The rows are grouped in 4 different ways at once. Each group adds its own fixed numbers to the row, and there is some noise. The rows also spread widely along 15 directions, which tell nothing about the answers.
In the rows, zero is written as 128.
Some rows, each with its group in each grouping after it:
[140 127 109 113 113 117 114  83 136 133  95 139 149 107 114 161 142 132
  89 116 135 125 134 128 145 141 130 125 140 118 128 133 107 123 140 114
 125] : (2) H j341 fakin
[127 118  72 129 160 108 127 120 167 167 121 136 123 169 131 107 170 129
  52 160  99 183  96 156 142 106 109 101 152 129 155 173  87 120 140  82
 128] : (1) W j341 Fosub
[137 171 134 136 107 114  76  57 154 107 106 164 220 122 162 122 115  58
 113  66 144 106 167 173 113 157 166 189  95 113 102 138 139 100 179  89
 136] : (0) Q j128 tos
[164 124  80 102  56 118 115 104 189 113 123 142 156 107 128 137 157 155
  84 131  95 154 123 114 140 130 131 136 166 109 124 145 138 129 162 123
 103] : (0) H j128 fakin
[139  92 166 133 106 100  99 128 102 133 178 104 140  90 121 138 113 204
 143 127  88 146  66 100 137 104 114 118 182 112 128 139 131 134 147 172
 142] : (1) P j756 tos
[130 116 146 124 180 108  87  99 126 116 180 169 170 144 129 121 142 124
  58 193 134 137  63 138  78 110 151 140 182 134 173 192  89 132 108 144
 129] : (2) W j756 Lupu
[102 107 128 123 130 112 109 129 123 105 125 175 105 136 116 130 120 117
 148 152 139 116 102  96 116 102 112 125 150 128 143 122 115 120 130 106
 129] : (2) P j128 Lupu
[ 84 111  85 123 132 109 105 182 174 106 129 165  70 144 165 150 152 159
 127 147 122 136 107 106 144 101 126  98 162 127 166 184 102 153 122 111
 102] : (2) Q j756 Fosub
[ 85 108 128 143 177  81  75  91 127 116 132 130 136  59  85 181 115 161
 112 108 117 118 114  99 210 174 155 113 184 136 149 168 106 149 147 146
 161] : (1) W j341 Lupu
[123  84 145 108 114  92 139 132  57 142 170 121  69  86  84 161 138 181
 113 134 129 128  75 118 158 100  87  83 189 147 140 132 109 143 128 158
 147] : (1) Q j341 Fosub
[116 110 140 114 117 122  90 135  89 147  96 106 134 110 128 136 129 121
 120 128 158 112 118 120 156 156 118  97 118 114 136 113 137 115 135 126
 110] : (2) W j341 Lupu
[138  94 152 143 163 116 139 125  71  89 122 140 129 112 102 169 125 104
 116 134 170  87 168 119 145 157 161 119 137 140 111 119  88 117  88 160
 153] : (2) Q j128 tos
[128 122 136 116 109 123 131 117  89 125  89 135 134 127 126 162 134 134
 132 122 164 100 140 103 113 131 126 132 113 122 123 102 111 116 110 136
 135] : (2) Q j128 Lupu
[118 122 110 144 144 107 149 143 124  90 119 173  75 149 136 182 121 111
 174 113 142 108 151 118 126 105 103 145 131 143 118 160  93 127 130 107
 138] : (2) Q j128 Fosub
[135  95 165 111  96 111 105 137  47 102 164 120 124  87 117 136 134 152
 111 156 150  99 102 107 136 138 128 112 158 127 117 109 172 120 130 176
 122] : (2) W j341 Lupu
[ 90  87 112 155 126  78 113  82 130  74 152 165 114 133  90 156 140 182
 108 146 110 104 119  40 109 111 171 128 170 120 148 118 149 108 138 124
 148] : (2) W j341 tos
[185 112 142 124 109 112 143 117  95 150 165 122 120 113 125 136 131 119
 115 107 121 145 115 184 142 103  85 114 142 134 104 157 106 118 156 127
 141] : (1) W j341 fakin
[158 110 171 144 141 127  58 135 121 121 111  95 151 105  99 163  60  71
 205 104 135 121 138 121 196 186 105 153 116 102  84 126 136  98 172 139
 124] : (1) Q j341 fakin
[145  89 106 120 115 112 119  95 122 114 141 151 136 120  76 145 138  95
  78 132 146 118 138 139 140 139 133 117 141 136 126 129 125 108 138 111
 127] : (1) Q j128 Lupu
[157 120 163  80  82 130 133 168  19 118 126  98 104 111 142 136 131 125
 153 177 163 123  82 124 115 131  46 150 147 133 112 115 171 114 133 172
  96] : (0) W j128 Fosub
[123 112 129 132 112 118  98 114  99 128 161 159 101 122 109 143 136 156
 131 138 124 123 103 104 149  84 126 129 138 140 114  99 121 111 129 139
 165] : (1) W j341 tos
[125 117 116 155 131 100 130 139 149 116 130 144 119 135 148 121 136 130
 127 112 105 140 142 128 147 113 145 114 145 123 118 151 107 129 149 110
 142] : (1) Q j341 Fosub
[151 116 135 135 205 118 165 111 118 179 127 138 124 173 110 142 135 146
 108 159 105 177  80 139 115  72  86 113 169 137 149 159   4 131  92 117
 168] : (2) P j341 tos
[124 135  91 101 100 147 106 143 153 139 111 179  92 130 133 140 162 121
 109 144 145 136 131 125 171  92 123 105 130 143 125 114  88 128 110 113
 133] : (0) W j341 fakin
[126  95 142 120  96 109 126 104 135 120 105 151 136  85 122 165 121 121
 113  71 163  92 156 138 120 132 142  80 143 115 152 151  95 138 130 111
 105] : (2) P j756 fakin
[134  99 142 126  86 147  57 134 175 116 107 165 130 104 113 113 106  77
 175 110 134 113 155 118 183 135 138 105 123 107 102  85 118 104 154  96
 114] : (2) W j341 tos
[194  90 144 136  89 124 125 115 151 141 144 103 151 154  90 159  97 140
 160 135  88 164  99  93 110 112  80 145 149  97 107 131 117  93 156 136
 112] : (0) Q j756 fakin
[151 131 110  99  73 142 147 143 144 124  95 164 100 123 163 122 149 143
 148 138 136 132 122 127 104  74 100 118 149 129 131 129  91 127 127 114
 110] : (1) W j341 tos
[133 101  88  67 129 159  51 148 135 144 136 148  94 118  84 184 151 110
  83 190 177 131  82 137 185 143  94 102 162 138 162 158 103 132 100 146
  79] : (2) W j341 tos
[147 133 106 135 111 110 158  97 134 136 148 176  98 128 119 173 159 179
 121  93 103 142 139 126 145  65 114 140 137 153 100 123  59 140 116 135
 188] : (2) Q j128 Fosub
[149 125 110 119 117 100 140 112 125  83 165 173 124  84 151 128 164 124
  62 117 127 120 148 179 159 131 146 117 173 148 113 174 124 145 146 128
 135] : (2) W j341 fakin
[146 139 169  94  75 118 104  82 109 129 135 154 159  96 156 129 126 148
 138 114 144 110  87 134  64  92 112 143 160 113 143 141 116 129 148 136
 116] : (2) W j341 tos
[185 109 108 132  99 149 152 107 143 166  71 135 124 142  84 150 131 101
 139 100 126 143 172 134 164 106  96 120  89 123  79  72  59  94 123  93
 155] : (1) H j128 fakin
[ 78 125 116 117 167 127  51 151  89 101 160 190 105 124 128 112 160 100
  68 199 174 105 101 128 173 120 176 117 136 160 142 120 133 127  96 139
 149] : (1) W j341 Lupu
[143  94 141 143  98 104 105 119 112 153 159 123 119 128  93 142 109 106
 137  90 112 130 125 138 148 112  95 110 124 121 111 125 129 101 169 104
 136] : (0) H j128 Fosub

New rows. What belongs after each?
[127 103 111 125 105 113 100 163 126 100 172 148  85  88 135 169 132 162
 137 112 119 120 122 129 191 123 125 102 169 134 121 162 134 150 143 151
 123] : (2) P j341 tos
[128 104 137 123  74 104 111 127 144 103 116 142 115  95 140 146 105 137
 171  94 116 109 124 112 132 120  99 121 150 106 122 141 144 123 174 101
 105] : (2) H j756 fakin
[154 113 131 142 122 122 136 122 161 126  97 132 156 143 131 126 115 141
 147 140 103 151 123  92  99 111 129 132 154 101 134 139  93 118 138 120
 121] : (1) P j341 Lupu
[112  97 119 109  77  99 137 133 125 114 157 172  89 126 131 148 126 133
 128 123 142 104  87 124  67  70  90 100 172 130 174 183 128 126 153  90
  90] : (0) H j756 Lupu
[145 167 152 101 113 136  81 133 148 165 111 143 165 132 191 107 120 103
 158 116 134 151  90 174  99  96  98 158 118 114 133 160  75 135 147 122
 122] : (1) Q j128 Fosub
[144 153 138 136 174 114  96 112 129 110 144 153 163 121 157 125 130 116
 105 152 125 143 111 151 139 129 149 166 155 135 121 176  97 134 133 149
 153] : (1) W j341 fakin
[148 113 104 126 121 106 131 117 103 103 151 134 133 129 128 144 143 122
  93 142 131 122 121 149 116 129 120 150 145 134 120 161 149 112 147 124
 122] : (1) H j128 tos
[104 102 130 147 110  77 133  75 115 111 137 150 124  98  90 173 125 152
 110  74 129 100 149  97 138 120 157 106 144 129 129 120 109 121 142 121
 168] : (0) Q j128 fakin
[123 153 135 122 123 151  77 131 131  85  85 186 112 154 139 138  95  50
 217 155 156 107 130 101 137 118  86 202 110 130  96 100 146  83 156  92
 122] : (0) W j341 tos
[117  98 166 163 182 111  69 119  70 108 193 157 144 154  95 153 109  87
 108 157 165  97 113 124 120 123 169 143 112 142 125 136 120 100 108 155
 162] : (1) Q j756 Lupu
[168  98 121 139 163 121 138 125 117 125 173 159 122 153  85 116 149  84
  64 172 117 162 125 163 164 107 118 110 165 153 111 139  87 117 117 127
 149] : (0) P j341 Fosub
[147 128 113 147 104 120 105 110 160  92 124 148 173 146 139 134 132 122
 114 134 115 139 151  92 117 134 169 161 121 107 108 121 144 108 146 132
 130] : (0) P j128 fakin
[136  66 147 135 129 116  97 146 142 142 118 119 125 145 100 128  93  61
 146 113 148 117 137 137 133 146 118  72 118  99 139 132 101 103 148  87
  97] : (2) Q j128 fakin
[101  97 114 122 146 126  80 133  98 115 149 172  94 131  90 143 137  74
  85 159 184 101 126 139 162 120 148  88 126 145 143 119 126 114 112 115
 127] : (1) P j341 fakin
[143 132 165 133 128 102 105  53  83 147 121 113 207  87 121 143 129 126
  77  83 141 118 133 155 133 158 145 137 129 125 119 130 118 110 142 139
 157] : (0) W j756 tos
[136 121 165 134 158  96 126 108  54 143 141 110 141  96 127 134 125 139
 118 114 131 126 106 156 150 129 111 131 145 143 113 138 100 123 133 148
 173] : (1) W j128 tos
[ 95 134 144 129 152 107  75 130 116  87 127 153 125 105 143 126 117 125
 144 164 132 120  94  97 146 138 136 156 169 132 137 150 143 130 145 141
 132] : (1) W j341 Fosub
[160  73 121 166 121  88 160 101  83 164 178  94 130 172  95 109 153 163
  63 135  84 159 111 131 114  89 122  90 129 119 112 109 137  83 147 113
 162] : (1) W j341 tos
[157  96 131 140 173 106 118 139 110 124 182 110 151 156 113 129 138 154
  79 202  96 169  65 119 120 121 123 143 180 128 134 176 112 123 119 168
 138] : (1) Q j756 Lupu
[169 115 134 101 105 130 122 134 125 129 146 140 116 127 127 153 123 138
 145 150 119 151  79 139 125  97  62 145 163 123 119 155 114 129 141 136
 107] : (2) P j756 fakin
[ 84 100 141 158 164 106  88 153  89 107 172 187  71 138 119 164 108  65
 139 108 176  72 148 146 143 106 144  93 113 152 137 159 109 119 126 101
 138] : (2) H j341 Fosub
[108 110 141 127 144 128  48  90 151 128 148 193 140  98  76 163 109 107
 128 119 154 108 118 113 152 109 166 120 146 137 147 121  62 130 110 136
 158] : (1) P j128 tos
[166 136 161 166 133 128  71  75 148 109 154 171 217 162 123 114 107  57
 106 120 127 129 157 141 106 126 179 179  92 110  88 111 131  83 150 120
 152] : (0) P j756 fakin
[100 109 165 107 130 136  28 119 135  93  97 149 155  87 108 178  85 115
 174 143 169  89 102  71 144 167 140 146 156 104 152 130 129 127 125 155
  93] : (2) P j756 tos
[117  78 137 138 130 101 139 140 120 119 161 146 104 175 132 113 132 154
 120 176 119 131  79  83  46  71 127  90 170 108 171 152 103 108 124 112
 115] : (2) W j341 tos
[132 122 125 128 127 123  84 112 127 149 154 143 149 140 128 112 154 165
  80 165 106 160  82 112 138  90 138 136 132 123 122 110 115 113 122 141
 160] : (1) W j756 fakin
[200 140 128 161 164 116 139  83  78 152 146  78 197 172 118 146 150 156
  72 149  81 185 123 138 149 144 112 191 116 121  64 116 134 100 134 169
 174] : (2) P j341 Fosub
[131 117 138 129 119 101  96  96 147 123 139 149 148 110 118 137 112 118
 131 109 123 128 115 129 125 120 137 134 145 117 130 147 101 123 154 118
 141] : (1) Q j128 fakin
[130 103 117 127 129 133  61 157 122 103 188 158 125 161 134 152 135 122
 102 188 143 120  86 118 112 111 137 142 137 122 139 159 149 112 119 146
 101] : (2) H j756 tos
[183  92 156 161  92  97 146 113  90 131 156  80 165 129 122 129 109 145
 132 101  96 145 136 125 115 130 119 131 120 100  85 113 160  97 170 143
 142] : (1) P j128 fakin
[169  87 149 156 188  97 170 192  93 131 161  84 120 118 159 107 137 141
  99 148  91 176 118 176 184 133 119  88 176 135 105 187  69 148 118 160
 155] : (1) Q j756 fakin
[125  93 113 163 126  81 149  71 107 169 149 130 111 135  86 148 135 150
  99  49  95 134 143 152 166  94 108  84 119 129 108 107 103 105 163  71
 181] : (2) P j341 tos
[147 145 186 127 128 112  89 113  44 131 176 134 132  96 142 166 111 134
 152 106 148 107 109 149 147 118 110 157 119 140  89 128 129 122 139 170
 168] : (2) W j341 fakin
[164 108 130 128 117 134 172 170 105 151  99 119  93 135 125 135 124 107
 161 116 122 151 143 148 172 105  67  96 134 132 100 119  83 121 133 108
 134] : (0) P j341 Lupu
[131  70  95 160 139 102 183 130 154 132  97 131 109 181 107 113 140 128
 107 147 101 155 133 103  99  97 109  88 144 120 147 141  90  94 133  64
 125] : (1) W j756 Lupu
[154 120 139 114 161 126 108 149 120 111 177 162 150 158 155 119 150 116
  81 203 143 142  80 148  75 101 148 141 166 129 152 183  77 133  93 164
 118] : (2) Q j128 tos
[133 124 137 110 113 106 109  95  99 121 155 157 141  92 116 169 146 137
  77 119 159 110 122 134 118 121 150 119 152 142 146 151  99 132 115 160
 140] : (0) W j128 fakin
[134 135 151 140 173 119 142 151 112  69  92 133 148 117 148 131 125 136
 145 188 123 133 133  69 147 156 156 164 180 129 112 132  96 133 103 171
 148] : (0) Q j341 Lupu
[117  68  88 160 117 109 114  95 176  79 112 159 129 140  67 139 130 121
 106 138 114 119 158  65 158 138 173 118 146 116 116  90 135  91 138  96
 136] : (1) Q j756 tos
[115 105 142  91 137 116  92 132  42 155 157 123  91  87  97 168 143 150
  94 144 160 107  75 147 182 123  92  91 158 149 136 127 112 137 111 153
 139] : (2) H j341 tos
[158 122 117 162 180 103 145 124 106  79 145 147 118 132 125 159 123  95
 134 129 122 125 154 156 172 146 125 165 148 151  87 169 112 118 146 126
 160] : (1) Q j341 tos
[131  67 113 149 125 108 135  67 139 134 147 152 142 172  52 178 145 168
  59 155 138 123 118  53  57  83 180 100 137 115 169 113  78  95  87 137
 145] : (1) Q j756 fakin
[153 142 138 113 120 130  88 120 150 128 136 146 163 132 156 132 125 121
 123 138 127 143 102 142 108 116 122 145 145 110 134 162 110 132 146 130
 110] : (2) P j341 fakin
[150 157 109 145 129 112 163  93 122 107 100 159 152 133 173 122 164 138
  99 105 112 133 167 152 133 114 143 155 122 135  89 126 103 119 135 108
 165] : (2) W j341 tos
[125 139  90 127  96 104 119 138 142 107 145 162 123 103 162 162 144 132
 108  80 132 120 154 159 157 124 137 124 136 138 127 181 129 147 154 120
 125] : (0) P j128 Lupu
[148 134 130 142 147 101 134 117  87 113 170 129 147 138 156 128 147 165
  91 152 108 148  97 140 112 101 134 155 159 134 115 159 128 128 137 156
 154] : (1) P j341 tos
[147  90 141 146 110 103 106 144 119 104 157 116 140 147 139 113 100 101
 151 126 109 129 115 134 114 136 104 132 133  98 114 143 175  99 181 105
  99] : (2) P j128 tos
[173  84 128 169 137 126 154 128 122 135 100 106 135 139 100 142 129 119
 114 115 116 138 194 111 179 146 151  91 107 115  81  88  87  97 116 127
 155] : (2) W j341 fakin
[102 100 120 151 137  96 122 129 146 113 147 144 129 138 138 126 149 200
 101 150  91 142 105  67 122  95 173 102 173 111 150 134 100 136 116 141
 150] : (2) P j341 tos
[156 133 134 151 132  97 147 109 132 124 117 102 160 142 139 155 110 155
 150 112  88 152 121 101 120 131 110 163 154 109 110 159 115 116 165 131
 142] : (0) Q j341 Lupu
[166 105 124 150 161 119 181 133 112 113 111 145 124 155 133  94 156  94
  87 160 118 149 160 150 146 118 131 109 138 135  92 115  84 107 113 106
 157] : (2) W j341 fakin
[128  97 124 149 119  98 107 113 128 104 149 140 138 192 124 127 111  84
 125 139 134 117 122 110  67 118 127 143 102 101 132 133 168  77 166  82
 109] : (2) Q j128 fakin
[105 114 121 142 193 136  74 139 112 112 108 151 108 133  92 173 114 102
 145 156 143 122 133  97 217 150 130 137 132 141 108 107  95 117 103 136
 158] : (2) P j341 tos
[171 134 117 166 196 132 157 156 135 143 128 141 146 185 177  98 152  92
  92 151 108 171 153 188 144 109 138 125 120 136 100 167  46 116 107 109
 161] : (2) W j341 tos
[143 139  70 134 140  99 122  72 107 113 132 136 137  98  99 172 174 143
  47 115 116 142 155 156 216 166 132 158 140 158  89 140 150 126 150 135
 164] : (1) W j341 Fosub
[136 139 148 106 120 106  99 125  82 133 125 123 124  95 149 134 119 113
 157 108 127 132  94 168 164 141  57 156 140 132 104 144 144 127 171 121
 131] : (2) W j128 Fosub
[106 104 109 149 154  88 122 125 128 108 120 127 118 124 121 138 134 141
 108 130 108 136 121 114 162 142 130 124 156 127 128 150 127 127 145 114
 142] : (1) Q j756 Fosub
[138 127 105 110 135 133  95 154 128  78 134 168 119 122 136 119 140  97
 126 182 127 141 111 135 177 140 106 164 159 139 103 134 149 131 137 130
 121] : (2) P j128 Lupu
[180 100 160 122  95 142 142 139  81 151 114 121 110 157 104 138 101  74
 174 127 151 129 125 138 119  99  47 128 103 123  93  94 117  79 139 105
 120] : (0) W j756 fakin
[172 152 139  78  91 123 122 152  90 135 149 118 116 100 163 143 133 147
 154 142 116 157  66 159 152 108  44 168 166 133 103 158 128 143 156 159
 124] : (0) Q j128 fakin
[145 124 124 145 102 111 108 114 143 129 178 160 140 154 146 152 122 156
 135 113 107 139  98 131  82  67 117 156 132 121 130 170 125 120 153 125
 135] : (1) P j756 Lupu
[ 99 109 103 151 134  86  89  67 136 121 155 158 130 167  82 174 125 140
 103 135 112 133  92  79 101 106 115 158 139 125 150 145 151  91 158  98
 139] : (0) W j756 Fosub
[128 152 114 112 115 123  89 104 126  95 140 175 150 122 149 150 150 145
 113 144 136 119 116 121 128 117 146 179 138 133 113 126 126 126 123 149
 146] : (2) Q j128 tos
[111 150 154 121 125 109 117 166 105 105  83 123 131 111 212 103 121 133
 174 127 130 122 117 119 126 135 112 143 133 109 120 140 131 134 148 124
 123] : (2) W j128 fakin
[102 139 128 135 105  97 124  73 114 128  84 133 166 114 119 145 142 170
 115  97 118 117 140  73 132 128 158 141 121 117 117  76 118 112 132 127
 177] : (0) Q j128 Lupu
[163  87 135 144  78 120 134 104 125 131  99 124 124 131  95 165 100  98
 170  69 138 109 178 116 133 134 103 117  94 108  94  97 124  87 157  97
 126] : (2) W j128 fakin
[ 99  91 104 153 189 104 102 140 102  66 147 172  92 131  97 135 141  78
  88 165 140 116 144 133 212 151 143 122 144 153 104 125 143 118 122 107
 153] : (2) P j756 fakin
[144  99 133 124 102 120 151 135  56 173 107  93  92 147 116 151 126 110
 131 107 167 117 130 149 126 112  73  86  91 125 118 106 131  91 139 101
 122] : (1) W j341 fakin
[120 114 156 136 165 118 102 138  98 133 155 153 105 153 113 156  99  86
 158 139 150 117 101 133 125 100 103 128 139 135 137 149  82 110 128 117
 143] : (0) Q j341 tos
[188 151 135 123 118 118 185 114 116 174  99  94 171 147 180 127 158 197
 114 135  91 187 101 135  71  89  95 154 144 117 121 160  56 131 117 159
 150] : (1) W j128 Fosub
[185 158 157  97  99 138 119 105  95 154 134 134 154 101 138 157 129 149
 140 127 120 149  85 154 133  96  68 178 149 134  92 135  92 129 134 161
 149] : (0) H j756 fakin
[142 113 153 156 150 105 120  87  92 134 145 120 165 140  93 148 119 133
  95 130 122 135 126 101 126 125 150 130 132 121 115 109 111 104 125 147
 164] : (0) P j341 fakin
[ 72 118 155 145 141 100  79 111 130 123 121 172 129  96 118 141 109 163
 157 119 124 102 110  62 130  95 174 118 147 125 149 111  74 133 116 135
 176] : (1) H j128 Lupu
[152 120 123 129 123 114 129 131 101 106 165 147 118 126 142 126 147 119
  93 150 133 129 122 150 130 111 131 130 146 138 114 151 133 120 141 136
 136] : (1) W j341 fakin
[152 122 123  54  75 139  33 114 118 131 194 168 106  92  89 179 123  99
 123 154 166 120  40 174 146 114  49 160 170 144 144 174 157 133 162 146
  78] : (1) Q j756 Fosub
[100 161 144 118 157 123  90 109 125 101 111 195 129 125 145 154 124 145
 163 155 138 121  97  83 123  91 134 179 148 135 129 120  74 140 102 147
 169] : (2) P j128 fakin
[185  89 165 104 127 129 118 145 106 136 131  95 120  70  87 144 103 136
 161 155 110 155  87 127 191 149  68 114 199 123 109 140  96 133 145 169
 121] : (1) W j341 fakin
[135 119 132 125 109 123 122 129 137 114 110 157 119 121 133 159 111 114
 160 120 148 108 131 112 104 105 124 130 132 120 135 148  89 124 131 119
 123] : (1) H j128 fakin
[139 125 160 115 116 115  82 131  72 135 174 128 131 128 145 163 115 125
 123 134 162 102  90 142  97 111 115 134 123 120 134 160 141 119 139 150
 115] : (2) H j341 fakin
[126  96 127 141  94 124 102 106 126 105 134 185 136 156 111  97 132  63
  92 139 162  96 157 125  90  98 174 112  90 120 119  80 139  81 130  83
 133] : (1) H j128 fakin
[160 139  83 117 112 103 119  88 158 133 187 173 142 144 149  81 172 110
  40 141  92 170  91 206 121  85 113 143 156 139 121 174 138 120 180  79
 135] : (1) W j341 fakin
[149 128 116 120 103 113 135 128  97 106 140 138 101 108 130 202 127 169
 164 112 135 114 124 110 137 112 103 164 144 140 108 150 115 131 133 163
 142] : (1) Q j128 tos
[203  60 150 166 109 140 126 152 109 138 185 110 149 199  91 146 102  78
 117 144 133 136 144 133  86 110 122 108 100 106 106 131 130  69 127 135
 104] : (0) P j756 tos
[139 141  87 139 193  98 133 123 140  93 157 151 138 151 148 106 173 156
  62 195  64 188  87 138 184 123 121 179 180 144  92 157 116 136 131 132
 174] : (2) Q j756 fakin
